There are 11 hidden switches. A switch that is on adds its own fixed numbers to the row, and there is some noise. The rows also spread widely along 16 directions, which tell nothing about the answers.
In the rows, 128 means zero.
Known rows, each followed by its switches (1 for on, 0 for off):
[103 129  29 154 124 157 105 104 147 134  95 111 144 148 150 140 105  93
 212 115 115 128 147 163 112 109  83 119 107 177 112 101 179 130  65 177
 111] : 0 1 1 0 0 0 1 1 1 1 0
[124 178 103 122 134 124 159 118  93 131 184 116  99  89 104  63 147 136
 155 146  88 168 165 124 105 174 122 129 118 107 170  40  97 162  93 173
  84] : 0 0 1 0 0 0 0 0 1 1 1
[130 101 156 101 111 145  72  60 124 131 118 180 127 122 105 155  98 137
 158 126  69 104  92  67 162 151 102 152  49  57  95 146 124 173  70 183
 152] : 0 1 0 0 1 0 1 1 1 1 0
[116 107  70 120 154 122  83 129 138 125 117  95  84 106 137 101 166 165
 165 127  43 147 148 168 135 126 101 159 126 132 125  79 138 175  85 171
 152] : 0 1 0 0 1 0 1 1 0 1 0
[114 130 143 103 156  94 140 149 118 132 129 157 112 191 181 120 130 100
 159 157 132 111 127 153  97 109  85 147  71  94 135 126 138 118 105 169
 116] : 0 1 1 0 1 1 0 0 1 0 0
[138 146 172 140 151 123 152  78 144 160 120 177 140 163 114 110 147 141
 163 161 168 136 130 121 138 140 131 146  80 121 163 113 113  79 152 134
 128] : 0 0 0 0 1 1 1 0 0 1 0
[131 144 118 120 119 113 128 151 126 125 160 118 119 120 143  85 128 105
 140 156 157 157 142 141 160 109 113  93 186 149 108 101  77 160 129  93
  81] : 0 1 0 0 0 0 0 1 1 1 1
[131 130 166 123 117  68 109 183 119  96 127  97  98 119 151 129 141 122
 141 141 101 144 142 113 134  83 119  99 190 138 113 129 121 150  94 122
  88] : 1 0 1 0 0 1 1 0 0 0 0
[144 169 156 173 162 110 133 120 129 139 161 107 150 136 150 124 117 119
 196 139 147 177 143 136 124  93 145 120 138 173 140 117 128 106 122 113
 100] : 0 0 1 1 0 1 0 1 1 1 0
[126 103  70 132 158 161 112 131 140 131 126 141 156 106 143 102 131 134
 178  74  89 142 104 159 103 135 139 150 133 158 125 113 117 169  63 171
 136] : 0 1 1 0 0 1 0 0 0 0 0
[127 127 168 110  99 124  71 114 121 107 122 135 104 115 104 141 116 155
 141 136  65 120 137  68 207 119  86 114 108  81 115 110 105 160  63 151
 126] : 1 0 1 1 1 0 1 1 1 1 0
[127 105 141 148 139 185  97  41 161  91 113 164 151 105 165 139 142 120
 130  97 172 134  86 137 151 154 123 182 103 102 119 135  96 148  68 160
 128] : 0 1 1 0 0 0 1 1 0 1 1
[177 161 151 163 131 161 144  77  94 124  97 122 118 109 109 134 132 151
 188 137  98  95 173 147 130 126  86 140  87  98 177 100 207 118 141 179
 117] : 0 0 1 1 1 0 0 1 0 1 0
[141 117 174 152 148 132  93 123 122 117 157  82 183 105 119 108  85 139
 154 101 132 151  95 133 177  91 141 139 175  90  90 169 103 107  90 124
 122] : 0 0 0 0 1 1 0 0 0 1 1
[126 113 122 110 149 130 134 141  89 114 149 123 131 128 168 115 124 125
 164 108 100 106 103 168  98 110  84 176 128  66  91 137 152 146  82 178
 126] : 1 1 1 1 1 1 1 1 0 0 0
[118 103 133 126 133 163 127 121 140 118 142 179 179 136 176 136 113  95
 152 100 189 124  67 139 143 111 118 148 153 136  87 155  96 135  88 123
 114] : 0 1 1 1 1 1 1 1 0 0 1
[134 159 184 181 108 185 112  89  88 128 156 117 147  91 143 157 121 164
 203 110 108 160 107 115 140 107 128 132 127 155 184  88 147 158  53 149
 109] : 0 1 0 0 0 1 1 1 1 1 0
[153 157 160 125  89 170 156 106 108 122 119 186 125  93  63  87 133 139
 122 148 157 105 156  87 210 157 102 106 149 104 166  73  84 119 154 131
 100] : 0 0 1 0 1 0 0 1 0 0 1
[111 138  99 125 174 122 118 150 136 138  99 115 153 165  69  80  74 110
 179  94 101 123 136 163 161 113 123 158  98 102 133 153 127  47 103 188
 160] : 0 0 0 0 1 1 0 0 0 0 1
[100 132  64 106 106 154 132 114 131 131  81 138 145 111  69  98 112  91
 168  50 102 134 132 124 163 153 123 143 141 162 156  87  88  81  58 198
 114] : 0 1 1 1 1 0 0 1 0 0 0
[130 154  78 104 160 129 144 102 128 114 147 166 102  87  81  64 124 116
 148 134  82 117 148 120 108 199 125 173  89  80 106 100 117 167 125 186
 144] : 1 0 1 0 1 0 0 1 1 1 1
[129 157 142 144 172 139 144  97 120 116 132 167 115 107 105 117 128 119
 176 140 153 101 120 145 128 157 136 211 102 126 128 135 151 109 152 164
 183] : 0 1 1 1 1 1 1 1 1 1 0
[173  82 125 142 105 163 100  61 115  97  83 111 125  91 152 164 163 143
 144 102 140  91 120 187 168 130  95 137 150  92  99 167 161 163 164 126
  92] : 1 0 1 0 1 0 1 1 0 0 1
[128 129 113 121 145 139 120 178 122  96 143 154 118  97 124  82 141 133
 127 134 143 102 124 147 174 127 113 147 195 143  99 115 101 173 128 114
 154] : 0 0 1 0 1 1 1 1 1 1 0
[117  91  75 111 112 145 137  91  78 161 128 115 166 141 109 108 103 106
 179  98 137  86  92 173 129 138 100 167 134  81  85 151 152  88 125 183
 122] : 0 1 0 0 1 0 1 0 1 0 0
[151  96  98  58 158  87 111 184  99 129 109 147 117 163 116  75 142 112
 128  95 102  96 120 193 164 110 100 120 152  99  98 169  78 165 154 130
 134] : 0 0 0 0 0 1 0 1 1 1 0
[171 176 166 169 134 166 111 122 109  96 141 128 103  48  84 135 102 159
 181 146  84 123 160 113 171 135 131 116 120 133 145 115 155 202 135 118
 133] : 0 0 1 0 1 1 1 1 1 1 0
[121 108  67 113 123 148 114 125 104 137 111 112 112 117 123 105 163 149
 167 107 105 122 141 183 174 131  81 134 143 137 141  77 112 145 119 150
 116] : 0 1 1 0 1 1 1 1 1 0 0
[116 126 114  85 104 123 116 156  78 150 127 175 134 146  69 129  93 114
 179 111  95  94 102 120 162 102  92 114 142 113  98 159 128 131 121 160
 142] : 0 1 0 0 0 1 1 1 0 1 1
[ 96 133 101  84 107 110 124  69  98 159 146 199  85 157 101 148 149 113
 153 154 132 127 119 132 141 171 105 155  65  91 113 127  99 124 158 159
 132] : 0 1 1 0 0 0 0 1 1 1 0
[157 139 165 138 113 160 162  59  71 175 149 175 171 119  94 103 137 154
 183 110 110 110 101  87 101 164 143 151 107 115 181  89 141 117 107 193
 119] : 0 0 0 0 0 0 0 0 1 1 0

New rows. What belongs after each?
[144 146 132 153 176 134 146  88 136 159 156 177 165 159 143 139  81 107
 218 160 128 121 117 117  71 137 132 140  35 115 105 156 180 127 136 158
 123] : 0 0 1 0 1 1 1 0 1 0 1
[143 164 152 113 105 150 166 159  69 106 122 163 116 107  99  96 108 104
 148 138 146  71 133 137 147 127  86 136 158 102 146 115 147 148 132 150
 122] : 0 1 0 0 1 1 0 1 1 1 0
[142 110  96 163 122 187 115  92 145 151 105 187 167 132 132 149 140 155
 184 125 149 100 115 143 146 128 113 122 129 172 125 127 163 145 136 124
 140] : 0 0 1 0 1 1 0 0 0 1 0
[107 141 156 141 176 125 118 120 174 101 140 134 126 153 174 121 104  92
 142 148 175 155 114 170 122 118 145 172  83 106 108 172 102 119 100 121
 131] : 0 1 0 0 1 0 1 0 0 1 0
[144 143 163 119 127 115 134  94  86 138 135 113 132 138 119 135 111 117
 173 114 109 135 120 144 122 130 120 128  85  76 146 150 131 123 113 157
  87] : 0 0 0 0 1 1 0 0 1 1 0
[120 118 112 126 107 200 106 132  89  89 140 159 100 106 153 161 112 142
 153 121  98  83 111 181 139 130  80 153  91  64 107 158 164 212  81 154
 136] : 1 1 1 1 0 0 1 0 0 0 0
[130 110 149 131 161 142  86 106 142 119 116 155 112 132 161 140 151 164
 164 132  86 128 110 142 134 118 105 169  81 111 132 124 141 173  84 159
 162] : 0 1 0 0 1 1 1 1 0 1 0
[138 163 130 168 139 175 116 113 114 145 131 126 144 107  73 126 100 157
 208 125 133 126 147 148 209 110 118 132 128 165 151 109 136 101 145 119
 156] : 0 1 1 1 1 1 1 1 1 1 0
[ 89 141  79 109 137 132 127 139 103 123 125 108 129 157  87  97  68  80
 160 105 121 117 129 180 163 129 102 164  96  67 103 156 120  75 100 180
 133] : 0 0 0 0 1 0 1 1 1 0 0
[134 107 110 103 152  88 135  78 119 158 116 193 125 129  98  99 196 150
 154 111 104 115 105 109  97 170 144 192 140 132 116 112 122 106 151 189
 169] : 1 0 1 0 0 1 0 1 0 1 0
[130 139  34 135 132 170 150 124 122 139 137 150 127 108 114  68 134 125
 168 148 133 114 151 176 118 146  91 136 152 138 110  81 151 163 140 149
 129] : 0 1 0 0 0 0 0 1 0 1 1
[140 171 139 125 147 110 143 139  79 109 147 144 111 123 119 137  82  79
 191 142 116 102 130 141  90 116 106 144 105  99 105 168 184 148 138 169
 123] : 0 1 1 0 0 1 0 1 1 1 1
[147 123 119 147  98 176 129  86 114 138 102 146 154  78  86 133 143 141
 182  88 135 108 118 120 177 134 130 136 182 184 141 102 131 121 130 141
 126] : 0 1 1 1 1 0 1 1 0 1 0
[115 151 113  74 169  76 135 147 142 119 126 157  83 133  72  54 118 103
 127 159 109 123 161 117 152 166 111 156  87  77 115 108  70 119 132 167
 154] : 0 1 1 0 1 1 0 0 1 1 0
[149 123 113 171 122 161  98  92 163  87  98 100 111  67 140 133 123 124
 147 143 151 142 146 159 166 134 117 135 155 129  98 126 143 169 131 104
 110] : 0 1 0 0 1 1 0 1 0 0 0
[136 118 170 116  97 125  81 107 132  61 114 141  95  74 121 142  99 110
 109 137  86 124 115  63 156 147 102 136 125  45  77 142 115 206  42 159
 113] : 0 0 0 1 0 1 1 1 0 0 0
[154 135 144 117 159 121 127 100 155  89  89 171 104 109 139 101 146 110
 143 142 109 115 144 101 104 148  96 148  88 104 136  98 132 174  88 184
 126] : 0 1 1 0 0 1 1 1 0 1 1
[121 155 108 103 115 104 113 129 114 117 137 136  82  91  68 120 104 106
 164 144  83 128 153 100 150 155 128 125 113 120 107 125 115 164 117 153
 130] : 0 1 1 1 0 0 1 0 1 1 0
[ 92 103  47 138 158 132 112  97 144 126 105 135 157 155 144 104 131  86
 168 104 170 100 101 177 120 130 107 204 149 145  83 138 155  70 109 196
 169] : 0 1 1 0 0 0 0 1 1 1 1
[118 109 184 103 156 105 107  84 162 131 131 172 141 149 160 117 150 126
 146 115 122 148  82  94 122 149 158 172  81 124 137 135  71 133  70 161
 132] : 1 1 0 0 1 0 1 0 1 1 1
[165 126 136 125 101 123 121  45 160 106  70 130  87  71  92 118 151 118
 134 157 125 124 166  96 151 181 116 119 107 102 127 100 122 165 141 140
  91] : 0 1 0 0 1 0 1 0 0 1 0
[100 192 168 103 162 101 150 144 133 114 170 174  96 146 121 109  97  77
 150 141 126 180 137 116 112 133 152 141  56 110 149 134  59 129  90 145
 110] : 0 1 1 0 0 0 1 1 0 1 0
[154 136 120 102 145 149 136 124 133 151  96 161 161 152  93  76 113 124
 171  91 105 125 140 129 170 131 107  94  88 131 169  99  77 132  97 149
 105] : 0 0 0 0 1 1 1 1 1 1 0
[149 129  93  82 117 152 138 143  65 147 136 120 126 142 122 109 123 131
 173  93  82 118 136 198 154 119  70  87 100  85 144 120 105 186 112 135
  71] : 0 0 0 1 1 1 1 1 1 1 0
[ 92 129 132 104  91 107 106 119 112 134 120 176  88 184 144 179 113  97
 157 176 118 109 121 113 138 121  83 122  67  94 103 149 152 138 114 150
 110] : 0 0 0 0 1 0 1 1 1 0 0
[126 146 167 112 147  84 165 145  88 165 169 153 139 162 126 104 143 139
 177 140 110 125 119 117  93 106 134 145 129 124 137 124 132  87 137 158
 123] : 1 0 1 0 1 0 1 0 0 1 0
[135 103  74 125 107 108 108  73 154 128  88 106 141  97 120 133 130  82
 171  96 130 134 127 120 124 151 138 123 159 169  89 131 127 131 111 151
  88] : 0 1 1 0 1 0 0 0 1 1 0
[111 185 131 112  92 134 184 140 101  96 107 206  83 151 134 136 131  74
 144 177 177  75 153 130 103 149  67 130  99 110 143 112 165 141 136 150
  95] : 1 0 1 0 1 1 1 1 1 1 0
[154 121 102 103 121 124 147 118 135 109  99 108 130  97  88  37 114  93
 108 123 146 123 157 134 160 155 108 121 163  74 112  99  73 122 114 152
  87] : 0 1 0 0 0 0 0 0 0 0 0
[105 134  94 134 130 105 138  92 158 103  78 147 121 122 128 116 119  60
 169 119 144 118 119 109  76 163 134 182 128 148 101 129 156 108  82 195
 130] : 1 1 0 0 0 1 1 1 1 0 0
[139 105 147 119 159  97 126 155  93 124 190 117 138 129 174 105 121 130
 143 148 126 127  99 148 112  91 102 150 166  63  51 153 129 150 128 128
 116] : 0 0 1 0 1 1 1 1 0 0 0
[108 128  64 102 174 112 121 103 121 141 141 120 118 138  69  79 127 117
 148  99 126 150 136 197 168 150 135 178 110  85  98 150  70  79 157 155
 153] : 0 0 1 0 0 0 1 1 0 1 0
[ 84 194  90 164 135 181 150 112 150 118 147 150 131 121 118  98  98  98
 172 140 167 178 146 151 127 146 118 145 101 144 160  76 108 116  68 150
 112] : 0 1 0 0 0 1 0 1 0 1 1
[127 162 126 140 102 167 139 171  97  98 148 119 127  91 107 101  58 109
 163 142 109 108 142 130 147 103  91 119 154  87  97 126 153 158  85 140
 109] : 1 1 0 0 1 0 1 1 0 0 0
[121 161 132 119 110  94 128 114 107 116 112 127  99 102  54 107  81  94
 162 148  97 116 157  71 142 153 110 137 111  86 119 111 137 104 103 194
 125] : 0 1 1 0 0 1 0 0 1 0 0
[115 162 161 123 133 141 121 116 146  77 137 152 113  85 105 106  89  97
 129 121 128 133 129 100 146 166 148 164  97  91 125 138  84 152  67 155
 130] : 1 1 1 0 1 0 0 0 1 1 0
[161 148  99 170 181 132 145  66 170 138  95 123 138 125 137  89 144 117
 191 139 130 136 162 151  88 157 141 168  93 164 150  93 171 111 138 166
 132] : 0 0 0 1 1 0 0 1 1 1 0
[138 118 114  83 154 125 121  92 146 129  84 193 111 148 105 107 139 119
 147 114  84 113 127 126 125 167 103 147  44  78 131 130 105 158 104 181
 136] : 0 0 0 0 1 1 1 1 0 1 0
[122 145  69 136 175 207 155 123 128 117 157 160 180  80 105  56  86 116
 175  66 113 127 105 152 104 162 129 184 115 112 122  96 104 157  45 191
 152] : 0 1 1 0 1 1 1 1 0 1 0
[140 126 147 124 128 134 112  93  88 131 154 120 130 112  90  93  98 137
 148 150 125 104 119 123 175 128  96 161 129  46  87 133 126 121 128 158
 148] : 0 1 0 0 0 0 1 1 1 1 0
[174 112 167 107 138 115 110 104 141 113  97 178 145 123 102  90 111 116
 127 130 109  85 127  62 148 145 119 122 108  88 111 136 107 156 102 171
 134] : 0 0 1 0 0 0 0 0 1 1 0
[170 134 130 150 161 124 106 127 154 125 101 104 152 123 155 127 124 130
 199 100  81 158 151 136 121  86 117  84 122 173 147 114 144 157  89 139
  84] : 0 0 1 0 1 1 0 1 0 1 1
[167 135 230 115 120  91 107  91  77  98 136 138 125  92 114 152 120 121
 147 107  91 120  98  65 135 125 130 137 129  74 127 157 127 156  97 173
 105] : 0 0 1 0 0 1 0 1 1 1 1
[ 85 182  76 152  98 130 161 106 127 139 147 134 127 118  90 120  87  78
 188 167 156 147 144 107 102 160 124 128 128 150 110  98 154 102 104 148
  96] : 0 0 0 0 1 1 1 0 1 1 0
[128 201 107 130 159 117 163 135 143 135 130 186 103 155 111 104  87  78
 192 180 130 135 177 117  92 139 108 113  47 143 145 100 144 138 130 152
 118] : 0 1 1 0 0 1 0 1 1 1 0
[ 93 119  72 117 154 140 113  88 165 100  88 129 136 106 102  95 119  79
 143  59 146 147 112 157 156 178 146 199 118 131 122 125  68  89  72 188
 143] : 0 1 1 0 1 1 0 1 1 0 0
[156 144 189 131 155  91 135  91 129 151 144 151 160 145 128 114  75  93
 191 145 119 148 110  64  95 119 142 126  76 100 108 142 122 115  99 160
 106] : 0 1 0 0 0 1 1 1 1 0 0
[153 117 172 132  69 130 103 131 100 126 107 163 149  99  81 157 122 148
 160 119 121  90 109  65 185  99 120  86 206 153 101 151 137 146 125 116
 118] : 1 0 1 0 0 1 1 0 0 1 0
[148 127  83 175  92 207 120  66 123 157 119 145 165 122 106 122 102 155
 190 152 131 115 146 122 169 124  73  90 117 115 122  84 171 137 115 144
 100] : 0 0 0 0 0 0 1 1 0 0 1
[118 129  67 159 104 150 140 153  92 149 103  82 159 140 110  88 114 121
 199 115 144  96 144 175 155  81  88 131 216 178 124  94 179  66 121 158
 124] : 1 1 0 0 0 0 1 1 1 0 0
[145 173 117 132 128 162 138  98 132 124 146 156 143  85  43  74  35 101
 167 147 119 114 149  90 159 166 125 134  92  68  84 134 117 137 122 146
 138] : 1 1 0 0 1 0 0 1 1 1 0
[110 112  80 121 120 138  97 122  98 153 152 107 123 157 161 147 138 144
 182 123 102 151 126 192 148  83  76 107 122 122 108 120 127 149 103 134
  98] : 0 1 1 0 0 0 1 1 0 1 0
[122 179 125 167 142 126 147 128 139 121 128 103  97  90 114  91 152 138
 172 147 114 174 171 135 122 157 158 142 138 186 197  53 124 128 109 141
 107] : 0 0 0 0 1 1 0 0 1 0 0
[107  90  86 121 136 156  93 131 135 113 142 167 137 110 146 123 148 142
 135 105 119 110  90 150 149 132 119 171 163 132  77 138 114 175  94 143
 162] : 0 0 1 0 1 0 1 1 0 1 0
[142 135 147  92 131  39 140  75 137 138 103 141 126 146 100 105 125  73
 155 130 101 139 131  65  82 148 132 141 114  87  93 141 124  84 112 194
  96] : 1 0 0 1 0 0 0 1 0 1 1
[156 167 181 156 170  98 146 160 170 145 148 138 139 157 165 105 129 123
 182 179 148 173 157 124 117  81 159  75 124 202 157 119 115 135 148  75
  84] : 0 0 0 0 1 0 1 0 0 1 1
[ 75 124  81  93 115 125 108 131 119  90 114 156  88 163 168 158 121  64
 136 132 151  96 112 184 132 130  69 167  97  90  89 163 144 141  99 171
 124] : 0 1 1 0 1 0 0 1 1 1 1
[ 83 112  82 109 122  97  69 126 167  99 145 123 112 139 139 127  87  82
 124 143 127 150 113 131 147 139 126 143 127  85  24 184  92 157  72 124
 129] : 1 0 0 1 0 0 0 0 1 1 0
[123 147 119 147  81 139 128  84 119 121 102 122 127 119 136 153 128 105
 174 124 116 149 137 106 107 126  92 101 127 133 144  90 155 144  57 167
  61] : 0 0 0 0 0 1 1 1 0 1 0
[139 114 147  87 132  85 146 136 160 124  90 204 138 166 132 114 106  54
 135 145 175  93 116  88 130 119 118 120 125 128  79 167 100 106 147 135
 111] : 0 1 1 0 1 0 1 1 0 0 0
[104 136 115 122 112 126 146 114 113 147 122 141  70 179 181 136 203 152
 155 177 152 151 154 205 122 125  76 125  92 125 178  79 124 135 141 120
  82] : 1 1 0 0 0 1 1 0 0 0 0
[115 153 104  63 118 106 176 130  88 161 154 206 132 136  90 116 117  69
 183  84  99 138 104 103  80 154 149 124 105 147 130 129  80 141 104 175
  94] : 0 1 1 1 0 0 1 1 0 1 0
[121 189 170 157 119 130 118 161  62 145 171 109 116 133  91 155  99 146
 210 128  90 149 145 140 171  74 134 108 132 167 175 125 144 107 125 130
 121] : 0 0 1 0 0 0 1 1 1 1 0
[ 77 100  85 100 128 138 105 140 127  95 139 184 112 142 179 113 170 108
 103 112 145 111  85 154 126 149 106 191 154 122 101 117  93 166  62 170
 153] : 0 0 1 0 0 0 0 1 1 1 0
[149 138 137 148 114  95 142  92 161 144 116 115 142 116 131 118 126  84
 171 150 189 173 139 108 133 132 160  85 164 190 116 120  92 118 150  84
  57] : 0 1 0 0 0 1 1 0 1 0 0
[113 139  92 124 100 188 138 136  83 113 112 178 123 113 115 139 121 125
 188  99 103  77 112 152 120 146  95 144 114 138 154 115 169 173  83 187
 131] : 1 1 1 0 0 1 1 0 1 0 1
[141 150 126 119 167  90 151 128 161 117 139 146 137 127 113  64 114  83
 128 142 169 154 144 119 118 144 145 130 139 110 100 131  71 111 127 128
 105] : 0 0 1 0 0 1 0 0 0 1 0
[116 138 186  99 147 105 115 154 106 124 146 195 120 163 150 148 128 108
 155  93  97 140  90 116 121 118 164 148  85 144 162 161  83 147  86 160
 129] : 0 0 1 0 0 0 0 1 1 0 0
[139 148  99 160 135 167 111  96 133 168 119 122 169 153  82 143  86 134
 217  97 143 139 146 180 204 101 136  99 102 170 131 163 120  77 168  97
 120] : 1 0 1 0 1 0 1 1 1 1 0
[126 106  76 130 145 146  94 157 165 105  93 131  97 103 138  92 147 152
 147 144  79 114 149 147 148 135  93 146 140 140 119  84 142 187  80 155
 159] : 0 1 0 1 1 1 0 0 0 0 0
[ 89 126  40 174 105 167 124  92 151 120  86 118 130 102 131 117 169 131
 177  98 121 143 133 149 114 154 130 175 181 206 146  61 163 110  59 183
 132] : 1 0 0 1 0 0 1 1 0 0 0
[142 142 108 164 152 128 128 117 146  81  97  95 102  92 144 105 113  94
 166 170 149 104 157 158 120 133  96 163 140 118  97 120 193 145 135 151
 128] : 0 1 0 0 1 1 1 1 1 0 1
[117 120  87 122 115 122 124 136  86 132 144 180 107 106 103 120 118 123
 171 175 104  59 104 110  90 149 100 174 156 109  59 137 211 178 137 179
 186] : 0 1 0 0 0 1 0 0 1 1 0
[113 126 110 146 119 178 120 130 107 140 113 121 162 109  72  93 116 158
 174  96 132 107 116 150 194 115 110 155 175 140 146 102 125  85  95 160
 162] : 0 1 0 0 1 1 1 0 0 1 0
[129 125  89 148 139 105  90 120 174 106 132 104 101 123 165 103 130 107
 143 204 159 140 158 140 155 114  90 126 164 135  57 112 140 160 134 102
 125] : 0 1 0 1 0 0 0 1 1 1 1
[106 195 129 163 144 137 139 112 144  97 133 182  96 107  65 119  71  97
 158 199 155  98 158  94 134 172 125 182  77  95 106 137 175 108 141 162
 181] : 0 0 1 0 1 1 0 0 1 1 0
[126 176 147 155 128 158 144 130 110 112 168 167 145 108 116 128  58 102
 181 144 102 120 125  79  81 129 129 133  88 100 117 133 170 159  56 178
 118] : 0 0 1 0 0 0 1 0 0 1 0
[133 153 119  91 150 112 185 155  83 108 134 168  87 113 122  97 153 108
 157 136 121  79 132 174  73 153 106 180 125  96 125 134 159 154 153 169
 137] : 1 1 1 1 1 1 1 0 0 1 0
[142 137 133 154 135 131 115  66 115  95  80 136 139  77  85 138 103  94
 184  91 112  86 110  95 102 156 136 202 132 124 115 146 196 107  93 226
 168] : 0 1 1 0 0 1 0 1 1 1 0
[127 156 126 162  73 153 122  80 122 128 117 156 129 110 132 183 105 107
 201 144 124 119 133  89 102 133 118 103 111 168 127 122 188 160  94 149
  90] : 1 1 1 0 0 0 0 0 1 1 0
[158  96 161 105 126  92  96  78 163 135  94 173 125 143 129 131 132 127
 150 169 116  93 130  62 148 135 102 118  88 102  84 138 126 148 129 143
 128] : 1 1 1 0 1 0 1 0 1 1 0
